There are 3 ways to turn a row about zero (a turn may also mirror it). The second row of each pair is the first, turned, with some noise. The first 27 pairs use one turn. New pairs use 3 turns, one after the other, and a turn may come again.
Known pairs, each followed by its turns in order:
0.371 2.171 1.204 -2.487 1.882 0.802 -0.356 -0.786
-1.148 -0.048 2.718 0.910 -0.298 -2.834 0.568 -0.869 -> (2)

-5.882 -0.590 1.069 -0.299 0.103 0.387 -0.493 -0.139
3.834 0.746 1.822 2.890 0.204 0.628 1.103 2.821 -> (2)

-2.219 1.650 0.202 -3.370 1.188 -1.675 0.296 -0.183
0.500 -1.762 0.775 -0.203 -3.009 -1.633 2.533 1.727 -> (0)

2.322 0.776 1.948 -5.641 0.526 -0.011 1.030 0.052
-0.330 3.041 2.304 2.476 3.693 3.065 -0.516 0.773 -> (1)

-1.763 0.978 -1.418 0.364 -2.571 -2.806 0.497 0.122
2.429 2.843 -0.232 -1.929 -0.573 0.983 -0.548 0.381 -> (2)

-0.385 -5.399 -4.281 -3.840 0.317 0.514 0.370 0.264
-3.763 3.269 -0.208 2.308 0.983 -1.367 1.907 -5.295 -> (1)

-2.702 -1.466 1.765 1.878 -0.193 5.135 -0.106 -4.760
-0.817 -5.570 -1.000 -3.270 1.841 2.591 0.337 -3.652 -> (1)

-1.099 1.921 1.195 2.807 -0.367 -5.882 -0.455 1.353
-1.212 -2.331 -3.439 -4.607 -2.281 0.632 -1.226 0.474 -> (0)

-2.546 -0.052 -1.158 -0.727 -1.291 0.531 -1.115 -0.283
2.154 1.065 -0.141 0.960 0.188 -0.915 -0.647 1.688 -> (2)

-1.381 1.435 -0.801 -5.757 1.120 -5.339 -3.254 2.051
0.692 4.423 -0.057 -1.161 -3.384 -3.669 5.688 1.018 -> (2)

-1.250 0.379 -2.241 -0.035 -4.482 -1.867 -0.225 -0.460
3.060 1.960 -2.991 -0.717 -0.127 -1.231 2.413 -0.877 -> (1)

0.367 -3.401 4.323 -1.789 -3.645 -1.879 2.642 1.100
4.400 -4.197 -0.611 -3.431 -1.659 0.606 2.272 -1.222 -> (2)

2.569 -0.706 -0.030 0.454 -0.281 -0.088 4.208 2.739
-1.286 -2.096 0.169 -4.065 2.489 1.368 0.681 -0.182 -> (2)

-0.201 -5.882 0.646 0.725 0.119 0.153 -0.906 2.319
2.887 1.539 -2.998 -0.951 3.752 -1.104 1.395 -1.947 -> (0)

0.775 -0.044 -0.108 -1.472 5.057 -0.055 5.378 -0.012
0.976 -4.187 4.618 -0.510 0.112 -2.342 1.335 -3.275 -> (0)

-4.582 3.907 -0.797 -0.316 -4.305 0.405 0.376 3.169
-1.972 -0.552 -3.895 2.958 -3.795 -3.570 -1.927 2.674 -> (0)

0.442 -2.303 1.002 1.702 -0.198 2.373 -0.146 3.103
0.128 -2.399 -2.148 0.834 3.182 1.003 1.129 -0.157 -> (2)

-0.498 -1.682 -1.807 2.103 2.924 2.232 -0.097 2.058
0.709 0.407 1.347 -0.995 3.998 -2.929 -1.619 0.012 -> (0)

0.654 1.690 -2.219 0.824 0.021 -4.097 0.998 -0.312
1.266 3.172 0.927 -2.042 -1.753 -1.828 0.773 1.611 -> (1)

-2.094 -2.232 -4.247 0.949 2.364 -0.059 -0.471 -0.316
-2.044 1.511 -1.500 1.379 0.008 1.571 -0.260 4.606 -> (2)

3.222 -0.789 0.675 0.121 2.300 0.938 -0.820 -0.377
1.817 0.913 2.700 -1.256 1.187 1.654 -0.707 -1.094 -> (0)

-1.631 -0.041 -1.993 0.922 -0.106 -0.477 -2.760 0.538
1.470 -0.386 -0.366 0.476 -2.732 -1.229 -0.195 -1.724 -> (1)

-1.112 -1.031 -0.206 1.396 -1.892 -1.016 0.393 -1.427
0.143 -0.003 -2.042 -1.887 -0.947 0.059 1.703 -0.297 -> (1)

0.900 -0.773 -1.228 1.760 -0.475 3.570 0.104 -0.323
-0.776 1.381 1.144 2.137 2.722 0.014 -2.014 -0.375 -> (0)

2.816 -0.791 1.586 -1.038 0.414 -2.198 1.603 1.330
-2.024 2.045 1.035 1.324 0.390 0.582 0.814 3.322 -> (1)

1.800 0.251 -0.525 3.521 -0.036 0.512 -0.674 -3.331
0.778 -2.851 1.935 -2.724 -0.552 -0.786 2.726 0.300 -> (1)

-3.919 1.517 1.709 -4.608 0.196 -4.007 5.882 2.805
1.112 -5.466 -1.581 0.798 -5.235 -4.309 3.652 -2.145 -> (0)

New pairs. What belongs after each?
0.735 -1.290 1.577 0.182 -5.327 -1.205 1.129 0.897
0.788 -0.425 4.428 0.128 0.840 -0.632 -2.182 -3.372 -> (2) (0) (2)

-0.426 -2.139 -0.378 2.174 0.699 -0.145 0.459 -0.005
-0.629 1.550 -0.966 -1.717 -0.180 -1.616 -0.071 -0.262 -> (1) (0) (1)

-0.652 5.882 0.004 0.700 -0.586 -0.907 5.882 0.629
-6.127 1.294 0.800 4.422 1.088 -2.133 1.212 -2.573 -> (0) (1) (0)

-1.156 5.882 -0.035 0.208 1.755 -0.359 2.945 -5.882
-5.348 -5.419 -3.739 -2.055 1.558 2.378 -0.449 0.171 -> (0) (2) (2)

-0.477 1.975 1.633 -4.401 0.750 -0.491 -2.059 -2.653
1.361 -0.377 -1.584 -0.471 0.707 -2.260 -3.675 3.773 -> (2) (0) (2)

-0.277 -1.646 -1.538 1.086 -0.103 0.427 -0.762 0.752
0.156 2.044 0.611 0.457 -1.027 0.184 1.394 -0.878 -> (2) (0) (2)

1.576 0.687 0.449 5.557 1.571 -0.289 -1.483 1.097
0.291 0.950 -1.666 4.494 1.531 2.328 1.734 -2.455 -> (2) (2) (2)

2.271 -0.919 2.074 0.519 -0.202 1.499 -1.168 1.472
-1.434 0.607 -2.544 -0.480 0.571 -2.164 1.779 0.223 -> (1) (1) (0)

0.002 2.168 -1.812 -1.520 0.602 -0.208 5.882 1.589
-2.420 0.147 -0.897 -1.464 3.365 -3.394 -1.456 -4.042 -> (0) (0) (1)

4.432 0.089 -0.616 1.625 -1.988 1.602 -0.495 1.501
0.546 2.856 -0.293 2.159 -1.656 2.303 -1.763 -2.601 -> (0) (2) (2)

-0.680 -0.113 -3.168 -0.372 0.536 0.059 -1.229 -3.781
-2.419 1.097 -0.652 0.982 -2.642 -0.906 3.458 0.748 -> (0) (0) (1)

0.969 1.897 0.668 2.500 0.801 2.512 0.837 -1.001
-1.419 -0.513 -2.137 -0.201 2.399 1.147 -2.591 -0.296 -> (2) (2) (0)

-0.423 -0.867 1.212 -0.372 0.196 -2.189 0.534 -0.875
-0.609 0.947 2.200 0.769 -0.644 0.441 0.161 1.212 -> (0) (1) (2)

-0.314 2.393 2.028 -2.263 0.753 2.930 -0.433 -5.847
-1.116 -1.219 -1.851 -1.430 -0.352 -0.217 -6.989 -1.005 -> (2) (2) (2)

-1.386 0.219 -2.623 -0.651 -0.614 1.071 -0.247 1.352
-0.764 -2.543 0.897 0.511 -0.960 -1.503 0.141 0.269 -> (2) (2) (0)

2.000 1.482 3.091 -1.117 2.356 1.196 5.882 -0.819
-2.959 -3.500 3.723 -1.741 2.602 -2.104 -2.016 -2.334 -> (0) (0) (1)

1.397 2.761 2.195 -2.729 -0.679 -0.347 0.414 1.117
0.519 0.206 -2.324 2.749 -1.746 2.264 1.185 -0.894 -> (2) (2) (0)

-0.237 1.103 -0.161 -0.064 0.258 0.995 2.809 -4.238
-1.001 -0.144 0.758 -2.663 0.119 -2.157 3.773 1.121 -> (2) (2) (1)

-1.893 3.143 -0.220 1.547 0.073 -0.118 -0.803 -0.688
-0.973 0.121 1.946 -1.257 -0.047 -1.624 -1.281 -2.691 -> (0) (2) (0)

0.474 0.757 1.101 2.877 0.168 1.850 0.160 -1.996
-2.324 -0.443 0.189 1.264 2.511 -0.873 1.697 0.239 -> (2) (0) (2)

-2.858 -0.814 0.611 0.075 1.395 1.697 -2.072 -0.213
-1.390 -0.908 1.374 2.398 1.261 -0.787 -1.887 1.813 -> (2) (2) (2)

-0.369 0.607 1.504 1.607 -1.064 -0.151 2.068 -1.739
-1.712 -0.941 0.013 0.770 2.335 -0.160 -0.925 -1.556 -> (2) (0) (2)

1.735 0.821 0.570 0.694 -0.562 -0.143 -0.046 1.070
0.764 -0.574 1.198 1.170 -0.295 1.077 0.818 0.535 -> (2) (1) (0)

-0.444 0.283 0.725 0.040 0.134 -5.882 1.312 0.686
-2.399 2.343 -4.229 -0.540 -1.639 0.829 -1.637 1.338 -> (1) (0) (0)

-0.649 -5.882 -4.806 3.159 0.359 1.542 -4.806 1.613
5.231 -2.014 1.779 4.093 -2.410 5.232 -0.013 3.228 -> (0) (1) (1)

0.095 -0.069 -4.557 0.972 -1.302 1.552 -1.206 -5.882
-0.675 -1.207 -4.274 -3.291 -0.621 2.014 -4.119 -3.117 -> (2) (1) (2)

-1.542 0.346 -0.475 -0.364 0.825 0.880 -0.157 -0.196
0.773 1.068 -1.125 -0.041 -0.214 0.931 -0.749 -0.451 -> (1) (2) (2)

0.268 -1.652 -0.415 0.763 -1.758 0.436 2.513 -2.239
-1.038 -2.588 -0.657 -2.876 -0.115 -0.950 1.379 0.593 -> (2) (1) (1)

0.902 2.000 -1.175 0.239 5.882 1.605 1.540 -3.927
-3.583 0.550 -5.311 -1.570 2.347 0.791 1.332 3.421 -> (2) (0) (2)

-3.425 0.037 1.901 -2.710 -1.529 0.889 2.078 0.074
1.031 3.665 0.205 1.975 1.306 2.185 2.080 -0.323 -> (1) (2) (2)

